There are 4 nested groupings, the coarsest first. Each group lies inside one group of the grouping before and may be the whole of it. The rows also spread widely along 15 directions, which tell nothing about the answers.
In the rows, zero is written as 128.
Some rows, each with its group in each grouping after it:
[152 153 123  78 100 180 104 138 118 147 107 143 123 160 142 124 102 110
 134 114  83 133  76 111 107 173 140 138 151 116  83 106]
zir bez fuva Q_753
[ 92 168 132 130 148  75 214 133 134 172 109 104 168  79 133 138 163  93
 143  59  80 109  64  61  80 126 105 105 103 157 181 119]
maba Duk Nani Q_510
[149 175 127  96  89 120 116 107 138 164 112 134 141 126 132 149 135 143
 149  82 115  84  88 102 135 151 125 133 122 160 126 165]
maba Duk vulut Q_313
[130 117 121 118 104 165 124 143 118 131 140 157  95 112 136 133  80 106
 135 120 116 101 121 119 112 143 161 138 130 130  90 121]
zir kifi Kasi Q_648
[154 176 116 151 115 149 101 112 113 106 132 133 161 159 125 117 176 171
 128 157 113 141 107 185 141 120 117 140 134 142 116 108]
maba Duk vulut Q_782
[104 128 140  82  87 157 103 157 125 101  91 121  78 159 154 155 139 119
 152 156 111 131 105  62 135 175 158 157 107  81 132 140]
maba bimes nale Q_488
[133 128  96  81  75 139  91 117 123 136 101 132 117 121 179 165 100 184
 142 122  76  64 128 131 134 132 177 179 134 146 105 141]
maba bimes komed Q_197
[130 148 175 171 110 178  92 139 122  97 182 205  73 151  80 135 119  97
 158 152 184 111 107 124 136 163 113 112 120 122 105 144]
zir kifi nok Q_763
[118 167 110 115 125 124 139 117 135 157 134 125 134 116 125 142 119 140
 131 106 128 128 138 137 116 123 116 145 124 160 123 128]
maba bimes Lazip Q_699
[ 98 102  76  76 128  83 168  91 144 122 160 108 160  61  84 115 142 138
  98  96 113 158 170 152 123 115  39 148 134 173 179  99]
maba bimes nale Q_679
[148 175 145 188 116 127 119 139 117 199 161 129 128 165 102 127 128 161
 121  94 174  98  17  76 112 113 149  80 132 167 118 118]
maba Duk tuput Q_721
[118 118 105  88  95 181 110 148 126 118 123 140  97 129 143 159  97 175
 124 121  77 116 135 121 120 133 169 194 136 142 103  98]
maba Duk Nani Q_625
[ 99 176 132 103 115 114 141 158 139 121 166 101  80 143 128 144 131 109
 132 152 161 180 144  94 126 128 140 106 112 106 148 149]
zir kifi Kasi Q_898
[178 177 108 146 146 146 158 108 162 128 115 119 124  97 143 171 140 144
 119 115 124 122 178 193 143  99 169 106 116 118 141 137]
zir bez fuva Q_753
[ 93 162 165 106 133 158 148 175 108 126 129 149 104 173 125 102  93 105
 147 122  86 130 103  86  97 154  91 174 152 124  98 115]
maba Duk Nani Q_510
[ 91 203 136 104 120  74 105 130 119  92 133  56 136 220 131 132 195 204
 136 190 154 184 118 137 171 109  83 142 131 119 185 147]
maba Duk tuput Q_721
[ 73 142 152 154 114 135 134 169 107  95 148 105  91 133 121 140 145 147
 144 162 140 159 164  94 145 123 161 181 106 126 127 152]
maba bimes nale Q_488
[120  81 130 184 131 123 108  89 133 102 175 175 122 141 122 163 137  92
 151 188 126 141 132 124 176 106 146  82 125 121 158  76]
maba bimes komed Q_197
[121  77 151 135 138 147 103  79  92 116  98 185 165 166  94  89 103  45
 179 137 141 107  81 137 158 183  54 127 134 133 102 110]
zir kifi Kasi Q_648
[154 128 153 171 145 149 154 135 104 121  78 126 137 131 138  94 114 110
 141 120 126  91 142 144 151 126 134 146 123 112 102 155]
maba Duk tuput Q_721
[ 93 133 130  91 136  98 156 126 120 107 118 130 125 128 137 113 124  98
 145 126 107  96 101 121  99 149  63 122 131 115 158 126]
zir kifi Kasi Q_898
[176 165 143 100  94 130 116 121 161 131 139 147 104 149 128 147 136 121
 136 122 127 116 111 100 151 150 124  91 134 110 146 152]
maba Duk Nani Q_510
[131 145 109 205 170 121 227 146 111 161 173 138 165  36 136  87  92  90
 106  84  63 114 172 165  83  59 148 124 145 178  95  92]
maba Duk tuput Q_721
[165  58 125 131 109 187 102 158 103  58 117 114  83 138 105  80 100 192
  82 155 160 120 167 172 159 133 133 167 151  82 106 127]
zir bez fuva Q_753
[ 85 119 115 131 128 147 128 150  89 113 114 160 116 131 182 110  75 102
 153 156  67  80 122 134 101 127 144 165 131 123  86  99]
maba Duk vulut Q_313
[ 93 120 125 212 130 149  71  93  89 135 148 202 134 151 114 112 106  75
 177 184 201 122 103 154 149 140 125 106  89 156  78 117]
maba bimes komed Q_197
[130 132 135 112 115 104 130  97 159 105 169 134 126 138 102 163 172 120
 135 145 110 160 136 110 164 127  96 105 140 128 187 109]
maba bimes nale Q_488
[ 79 147 158 167 175 140 177 144  96 141 106 162 141 135 133 104  97  89
 160 107  88  73  90 121  88 129  86 161 132 148 105 103]
maba Duk vulut Q_782
[120 143  99 137 133 137 190 168 110 129 124  95 131  74 159 111 129  86
 115 123  87 160 142 124  84 111 181 118 110 109 114 106]
zir kifi Kasi Q_648
[128  86 165 127 169 101 206 176 114 137  90  70 113 157 112  62  91 104
 103  99 140 123 120  56 133 122  77 114 151  78 158 129]
maba Duk Nani Q_625
[ 79 167 151 105 132 113 152 138 134 136 124 127 110 139 131 145 121  89
 163 123 124 134 131  79 135 142 108 144 112 131 145 152]
maba Duk vulut Q_782
[105 120  98 170 140 159 132 134 105  73 103 120 124 105 120  98 161 131
 116 171 175 160 151 188 131 122 119 138  77 105 134 110]
maba Duk tuput Q_721
[110 169 151 153 149 151 138 171 119 145 139 120  76 174 107 103  90 134
 119 139 202 139 133 117 116 125 106 133 126 112 105 140]
maba bimes Lazip Q_699
[ 63 120 113  75 164 101 157 123 125 185 156 117 111 153  84 117  38 102
 126  92 184 146 125 107 112 120  36 133 147 165 136 104]
zir kifi nok Q_763

New rows, each followed by its group in each grouping:
[159 179 117  59 106 113 158 164 127 150 103  87 115 132 154  71 111 137
 100  99 104 114 121 113  89 146  81 128 156  98 118 162]
maba bimes komed Q_197
[117 111 129 112 106 112 111 142 116  84 132 115  86 136 112  76 125 138
 115 165 198 128 155 127 149 148  71 124 118  90 144 172]
maba bimes komed Q_197
[144 165 152 159 133 137 123  89 171 161 128 139 113 165 109 225 157 128
 163 123 155 131 113  95 182 120 167 100 106 138 164 130]
maba bimes nale Q_488
[ 54 163 141 122 128 169  92 130 112 101  97 151 100 169 105 160 127 180
 169 141 172 111 121 145 136 156  97 215  91 157 119 141]
maba Duk Nani Q_625
[154 138 159 145 103 164 115 126 108 147 117 152 145 149 124 137 110 156
 151  92  72  77  90 109 145 135 157 179 159 167  85 131]
maba Duk tuput Q_721
[ 41 182 131 154 145 114 152 130 105 184 140 160 136 112 121 142 110  99
 171  94 131  92  64  93  66 139 100 148 100 196 110 118]
maba bimes nale Q_488
[103 165 127 185 146 152 126 128 132 125 179 189  93 125 109 131 126  93
 138 160 173 135 118 150 101 124 106  89 105 133 122 100]
maba bimes komed Q_197
[133 189 118 175 145 139 184 193 102 115 153 133 101 111 213 112 104  92
 127 166  47 100 134 153  60  86 205  98 141  88  86 101]
zir kifi Kasi Q_648
[116 118 152 140 110 109 160 116 150 111 134 152 111  57 109 154 155  96
 151  98 127  91 147  85 142 147 118 123  95 133 172 170]
maba bimes komed Q_197
[ 98 134 107 103 122 169  95 123 123  91 146 173 106 151 154 161 108 136
 142 169  69 120 111 164 108 140 134 150 147 124 117  64]
zir bez fuva Q_753
[110 120 131 185 117  97  88 121  90 126 138 119 127 174 139 121 121 183
 145 172 172  76  99 133 160 103 143 129 128 145 120 142]
maba bimes nale Q_488
[ 82  84 131  62 123 129 147 134 116 122 117 132 106 128 137 136  55  94
 153 112  83 106 153  93 136 145 112 183 151 133 118 123]
zir kifi Kasi Q_648
[165 128  90 173 115 108 156 138 113 139 151 109 136  68 142  78 129 124
  95 130 145 117 153 154 115  97 152  89 119 128 111 141]
maba bimes nale Q_488
[110 116 116 101 122 186 100 150 138 100 173 148  54 156  61 116  72 204
  87 136 210 148 174 170 138 126  67 184 143 145 116 113]
maba Duk Nani Q_510
[102 111 106 124 139 113 163 132 106 138 102 110 153 112 144 101 127 102
 126 118 101 124  93 109 106 125 110 123 118 126 140  94]
maba Duk vulut Q_782
[180 109 111 134 116 176  88 115 136 132 146 154 105 172 105 124  86 159
 106 144 165 133 141 163 166 118 131 119 150 127 100 100]
maba Duk Nani Q_625
[ 70 174 140 123 139  67 142  75 147 124 156 134 160 121  95 168 165 132
 172 118 137 132 148 133 167 118  58 147 113 190 186 153]
maba Duk vulut Q_782
[ 88 106  97 172 125 142 150 144  96  95 140 139 128  73 172 142 136  94
 145 162  76 127 130 136  97 109 209 128  94 124 118  83]
zir kifi Kasi Q_898
[ 99 145 136 160 112 120 137 143  97  98 163 118 141 111  95  98 179 116
 133 142 151 166 100 119 116 140 112 121 106 139 136 129]
zir kifi Kasi Q_648
[152 144 109  41  77  58 146 108 159 147 127  87 131  89 156 144 122 132
 131  91  86 101 173  87 159 131 123 130 143 134 162 194]
maba bimes nale Q_679
[137 140 113  89 157 139 160 122 128 135  93 122 126 140 133 108  94  74
 132 124 134 142 148 159 122 137  78 116 129  96 125 121]
zir kifi nok Q_763
[ 94 157 115  84 120 133 121 131 125  94  98 127  92 136 152 136 116 108
 156 159 155 124 157 153 128 154 114 146  96  99 128 164]
zir kifi Kasi Q_898
[119  61 141 177 132 139 172 163 105  44 146 141  91  61 103  69 139  80
 108 153 157 116 156 133 116 139 108 103 104  75 149 129]
zir kifi Kasi Q_648
[181 162 144 110 121 107  98  91 167 127 116  82 121 210 101 160 184 130
 129 157 205 194 104 110 209 142 116  45 120  76 195 149]
zir bez fuva Q_753
[111 129  92  59 138 135 139 120 128 140  33  76 136 166 167 136 122 115
 133 131 116 154 109 120 135 142 118 141 106  87 149 106]
maba Duk tuput Q_721
[122 151 107 108 146 125 150 113 139 194 138 108 142 152  99 131 107 136
 112  91 142 164 102 112 116 112  89 120 146 161 135  89]
maba bimes komed Q_197
[135 120 138 158 110 119 134 115 112 120 147 148 159 110 115 116 165 119
 137 121  83 107  82 109 121 137 114 121 138 148 136 107]
maba bimes nale Q_488
[112 135 136 133 110  83 145 169 117  60 121  64  92 122 149 101 153 167
 122 177 168 137 207 123 175 108 141 143 101  81 165 201]
maba Duk Nani Q_625
[123 144 121  73 104 108 107 109 140 118 145 147 111 143 126 121  91 131
 143 135 140 114 163 140 159 143  75 144 141 141 131 162]
maba Duk Nani Q_510
[148 124  91 132 109 123 174  99 145 131 130 111 179  27  99 141 180 136
 112  70 103 158 162 142 139 115 138 139  96 176 159 126]
maba Duk Nani Q_510
[ 80 128 112 134 113 131 141 145  94 113 150  97 146 107 116 121 159 116
 135 140 117 198 121 108 117 127 155 152 104 147 125 105]
zir kifi Kasi Q_898
[145  81  96 117  99 163  86 132  86 112 115 119 138 156 128  66  98 136
 111 163 139 157 133 150 157 135 128 155 139 118  78 107]
maba Duk vulut Q_782
[164 150 125 114  90 151 142 152 117 103 145  76 134 106 108 115 159 176
 103 115 110 183 180 144 149 118 167 176 138 137 109 157]
zir kifi Kasi Q_898
[132 136 112 113 115 135 120 113 150  87 169 140 108 114 120 163 142 151
 119 149 110 145 161 163 146 118 132 125 139 126 157 107]
zir bez fuva Q_753
[157  92 150 192 102 128  91  90 120 105 166 149 153 140  95 152 174 118
 148 156 136 146  89 108 192 131 170  81 126 133 148 107]
zir bez fuva Q_753
[133 125 135 217 149 157  86  94 112 138 182 170 133 192  92 160 125 106
 155 182 185 167  95 153 174 100 158  77 123 144 114  70]
zir kifi nok Q_763
[125 152  99 138 115 151 123 130 119 140 113 135 130 116 135 127 150 133
 124 123 134 118  72 129  99 137 139 114  97 132 124 103]
maba Duk vulut Q_782
[110 108  90  94 120  88 166 117 119 155 100  85 164  71 127 109 141 109
 114  78 123 128  81  95 100 143 108 100 107 137 164 118]
zir bez fuva Q_753
[114 140 171 146 147 100 213 164 125 103 106 118 131 100 145 126 161 135
 133  88  42  56  88  79  90 122 106 138 138 114 181 123]
maba Duk Nani Q_510
[189 177 119 180 154 162 186 133 144  98 101 135 144  85 128 100 211  79
 104 132 118 148 113 174  97 130 115  58  93  73 155 103]
maba Duk vulut Q_782
[136 161 105 108 140  97 137  97 141 212 132  99 155 178 133 146  95 105
 138 114 136 167 118 106 153 104 125  98 146 155 124 111]
maba bimes nale Q_488
[133 146 140 170 122 108 142 107 114 130 143 130 178 100  57  89 191 153
 123  85 169 124  77 131 125 141  55 118 110 179 152 139]
maba Duk Nani Q_625
[127 135 153 155 116 107 153 133 145  98 152 158  89  66 100 117 125 116
 138 112 179  74 179 124 146 137  99 118  97 132 151 200]
maba Duk Nani Q_625
[114 105 110 122 146 152 155 142 115 112  80  90 127 140 134 114 129 125
 115 139 123 161 131 130 136 121 129 147 113  97 142  94]
maba Duk tuput Q_721
[148 138 129 134 123 139 152 117 143 117 126 135 127  97 113 131 140 117
 125 110 123 129 152 138 145 126 122 127 118 129 142 137]
maba Duk tuput Q_721
[123 146 132 106 153 123 158 121 126 151 106 130 153 168 143 138 103 147
 139 100  51  92  94 125 114 115  95 156 168 149 133  83]
maba Duk Nani Q_625
[157 161 182 150  99 149  96  95 140 175 160 194 138 153  37 129 131 119
 160  63 188  99  57  80 154 181  68 118 131 193 111 164]
maba Duk Nani Q_625
[106 165 148 135 118 106 132 119 105 133 148 131 152 140 118 120 139 111
 164 123 117 125 105 118 130 138 112 136 132 161 118 148]
zir kifi Kasi Q_898
[114 123  68  79 106 105 117 103 138 135 131 118 114  94 130 151 121 159
 116 116 166  99 108 151 110 127 104 106 103 140 165 122]
zir kifi nok Q_763
[ 74 105 107 125 139 150 131 163  77 132  77  84 129 171 144  88 104 137
 123 148 139 154  86 108 112 127 130 165 113 112 108  87]
maba Duk tuput Q_721
[168 106 140 161 127 114 141  93 122 147 119 113 164 121  72 109 159 118
 127  88 185 124  82 116 157 138 100  82 115 143 153 141]
zir kifi Kasi Q_898
[ 65  63  94  95 144 134 161 138  98 132 106 114 137 107 145 112  70 112
 124 120  72 130 147 115 104 121 113 190 138 140 117  67]
maba bimes Lazip Q_699
[125 143 102 153  98 145 123 167 100  91 140 120 112 108 140  87 168 150
  98 159 132 133  82 136  88 130 142 109 105 104 128 105]
maba Duk tuput Q_721
[180 139 131 145 119 165 141 111 153 135 128 146 135 123 121 160 152 100
 129 114  89 147 114 118 150 125 164  98 129 120 139  96]
maba Duk tuput Q_721
[112  95 110 145 125  96 124 110 117 118 138 107 147 149 138 129 146 113
 131 167 122 158  99 105 161 106 139  88 122 117 167  82]
maba Duk tuput Q_721
[ 96 172 132 117 180 117 177  96 148 144 137  84 155 157  83 185 141 177
 135  97 124 179 172 167 155  81  90 180 143 182 169 103]
zir kifi Kasi Q_898
[121  57 150 112 140 177 139 110 122  79  80 139 128 124  55  92 135  90
 130 113 164 159 155 130 174 176  43 172 109 107 144 124]
maba Duk vulut Q_313
[162 173 160 128 156 187 170 142 172  79  82 131  91 151 113 167 198 124
 120 128 110 144 119 134 126 146 102 114 109  57 188 104]
maba Duk vulut Q_313
[119 120 106 161 119 135 108 124 117 118 194 134 122 134  77 112 135 181
  98 150 168 154 129 159 133 102 101 135 140 164 127  90]
maba bimes nale Q_679
[103 161  75  83 116 112 125 119 124 163 167 119 139 138 157 136  90 135
 126 140  77 158 147 144 111 101 128 148 158 168 104  90]
maba bimes nale Q_488
[115  94 113 117 148  92 150  90 119 132  88  78 178 147 136 144 130 156
 140 128  88 131 158 139 180  94 118 171 143 145 156 107]
maba bimes nale Q_679
